Each cloud of rows lies close to a flat space through zero, with a little noise off it, and is much wider in some directions of that space than in others. After each cloud: how many dimensions does that space have?
In the rows, 128 means zero.

[[126  81 102 107 143 123 148  71 137 133]
 [118  94  95 108 154 105 137  96 123 127]
 [141  86 131 157 111 153 142  89 159 143]
 [122 175 145 111 147 124 109 135 121 120]
 [121 160 119 110 169 107  99 131 122 129]
 [128 143 110 100 149 112 114 140 119 136]
 [122 163 126 101 183 112  98  93 136 132]
 [132 104 108 130 129 123 129 131 130 136]
 [137 127 140 149 133 142 116 106 154 141]
 [127 217 129  94 204 102  59 134 132 144]
 [123 130 129 140 157 121 112 105 142 129]
 [116 162 101  75 205  92  92  97 124 135]
 [144 195 128 108 156 122  77 170 130 154]]

5

[[137 143 125 123 118 123 144 136 131 130]
 [120 134 138 121 142 150 117 120 116 132]
 [142 152 130 112 126 148 125 115 133 136]
 [ 95 118 143 137 140 131 118 118 117 124]
 [199  91  92 183  64  27 182 190 174 122]
 [139 132 134 119 125 136 129 128 129 129]
 [198 103 102 152  75  61 151 177 152 132]
 [205 129 103 143  85  68 167 173 155 135]
 [224 184  85  88  95 127 164 138 148 151]
 [185 135 102 134  99  96 155 154 148 144]
 [ 47 164 159  85 195 237  80  51  81 127]
 [199 165 109  99 108 123 150 134 141 158]
 [216 207 108  75 111 156 153 119 135 153]]

2

[[ 69 111 114 171 122 188 203 114 109 131]
 [118 149 106 141 145  93 154 130 119  63]
 [103 136  86 123 117 164 148 109 123 114]
 [179  95 132 204 145 152 113 167 109 127]
 [226  73 167 205 120 210  91 184 123 185]
 [ 38 164  81 105 135 152 164 111 130  98]
 [112 195 114 140  82 147 209 111 116  80]
 [139 144 149 123  93 134 152 117 125 143]
 [110 124 111 128 135 119 145 113 122 114]
 [168 117 102 124 165  47  56 141 127  96]
 [131  74 117 151 120 116  68 116 107 212]
 [125 117 133 134 117  78  75 126 115 182]
 [138 125 145 143 169 120 117 165 137  93]]

7

[[126 108 107 102 126 137 153 109 118 131]
 [239 145 106 185 111 161 189 157 172 126]
 [ 85 165 128 175 132 156 148 136 160  93]
 [139  88 134  96 108 103  93 141 109 158]
 [ 60 125 119 117 114 119 161 182 117 122]
 [169 124 129 109 169  95  99 129 105 107]
 [ 98  87 113  82 125 104 104 132 100 137]
 [183 111 147 151 110 117  71 161 149 136]
 [162 147 173 131 153 124 130 144 116  99]
 [119  74  88 111 106 192 177 103 148  97]
 [140  97 110  89 144  81  80 126  96 146]
 [ 93 118 132 132 125 104  73 152 130 130]
 [115 100 119 120 116 105  64 126 129 154]]

7

[[164 105 108 156 123 151 142 129 143 129]
 [147 115 144 156 137 171 167 115 114 150]
 [124 144 103 152 130 135 129 148 115 114]
 [ 49 114 130 102 119 129  61 101 156 130]
 [134 146 100 148 131 128 122 154 131 146]
 [145 134 125 149 130 141 151 130 128 142]
 [153 119 119 118 124  99  95 167 108 127]
 [102 148  90 129 118 108 107 135 158 100]
 [131 107 179 128 108 121 133 116 125 144]
 [146 139 134  97 159 122 137 141  81 126]
 [137 131 132 146 122 130 133 136 131 151]
 [ 57 154 181 120 123 126 129 103 113 134]
 [135 113 137 136 109 109 102 156 105 116]]

7

[[121 150  91 162 116 100 123 111 161 102]
 [122 147 135 129 114 102 129 136 136 126]
 [144 128 119 140 132 124 117 109 116 127]
 [116 142 125 129 123 117 132 132 137 110]
 [ 86 177  75 160 122  98 131 111 167  44]
 [112 120 130 124 115 132 143 152 165 142]
 [117 129 165  95 131 131 137 154 109 136]
 [102 168 112 134 128 102 127 119 127  71]
 [129 119 140 118 128 137 133 139 126 144]
 [109 114  78 164 109 137 142 133 214 137]
 [154 100 176 100 130 142 127 146  97 186]
 [121 162 105 147 130  98 118 105 121  79]
 [136 128 124 126 148 139 119 108  93 106]]

4

[[145 122 134 164 114 120  47 137 109 141]
 [148 139 138 108 118 143 147 123 133 125]
 [117 127 140 143 113 123 109 139 122 142]
 [152 128 122 128 131 132 115 123 125 118]
 [ 56 117 139 150 125 108 133 142 127 146]
 [111 131 143 131 112 127 129 134 127 140]
 [216 136 117 126 123 139  72 119 124 115]
 [204 145 149 126  91 144  73 127 119 139]
 [178 128 111 128 135 137  98 118 128 115]
 [109 130 133 124 125 127 145 128 132 130]
 [210 114  40 112 202 136 131  88 139  61]
 [230 136 113 119 126 147  84 110 127 110]
 [218 139 111 106 133 148 108 110 127 106]]

3

[[137 185 161  97  66 116  87  94 154 109]
 [129 188 130  87 117 152 127  76 136 160]
 [141  56  99  97 203 196 145  99 162 149]
 [ 97 122 157 131 102 148 173 138 127 196]
 [198 109 123 231 218 150 126  97  96 110]
 [196 106 153 110 139 173  49 109  84 110]
 [146 154 136 109 109 135 115 209 179 148]
 [ 86 160 150 135  74  97 137  56 147 124]
 [ 62 144 103  75  73 102 121 197 167 152]
 [ 99 105  89  99 146 154 125 181 143 174]
 [161 116 195 189 108 163  88  19  85 136]
 [153 136 119 152 153 145  98 118 143 127]
 [165 115 189 106  69 135  79 188 149 114]]

8

[[144 136 118 137 123 122 138 157 128 129]
 [120 172 117 126 149 132 120 113 129 133]
 [133 131 149 150 129 136 141 127 120  88]
 [108 164 117 139 124 122 130 165 109 129]
 [ 98 143 119 167 155 127 139 145 137  87]
 [156 113 143 116 127 131 128 102 135 131]
 [137 129 122 124 149 129 126 106 148 136]
 [143 109 135 129 128 127 136 125 136 124]
 [130 140 133 126 136 131 128 115 127 133]
 [ 86 141  99  97  97 111 110 177 100 201]
 [141 141 142 111 117 134 120 109 117 140]
 [101  80  80  97  76 120  97 159 131 150]
 [141 162 110 142 106 133 120 156 116  82]]

6

[[126 145 124 114 110  66  52 111 121  77]
 [126 111 114  86 162 113 112 141  59 113]
 [123 116 148 190 117 142  79 141 125 116]
 [151 138 121 137 106 103 101 112 150 116]
 [138 116 131 114 128  88 120 141 148 121]
 [102  93 134 121 130 110 158 137 124 147]
 [164 111 126 124 160 181 209 162 152 184]
 [103 132 131  91 129 100 113 115  76  81]
 [150 150 104 132 155 165 110 135 137 162]
 [111 112 148 137 111  99 106 129 105  89]
 [ 96 152 150 182 118 183  99 125 125 116]
 [105 127 155 172 135 185 123 148 101 118]
 [165 123 105 122 123 146 173 106 123 155]]

7

[[136 151 199 159 121 154 136 141 153 119]
 [131 144 108 173 142  95 120 168 142 111]
 [132 161 133 147 127 114 123 153 162 142]
 [115 193  75 158 109  64  87 201 188 153]
 [118 107 100  89 103 143 126 109  99 124]
 [126 160 147 173 116 119 119 170 163 116]
 [149 164  34 121  93  83 105 168 155 137]
 [131 123 109 141 127 114 125 143 122 109]
 [106  92 214 146 176 160 149  92 105 124]
 [174 208 199 218 123 116 135 193 220 115]
 [ 59  42 172  39  91 214 135  47  42 129]
 [243 174 124 181 163 115 167 144 171  98]
 [136 101 111  95 143 140 138  91 104 139]]

5
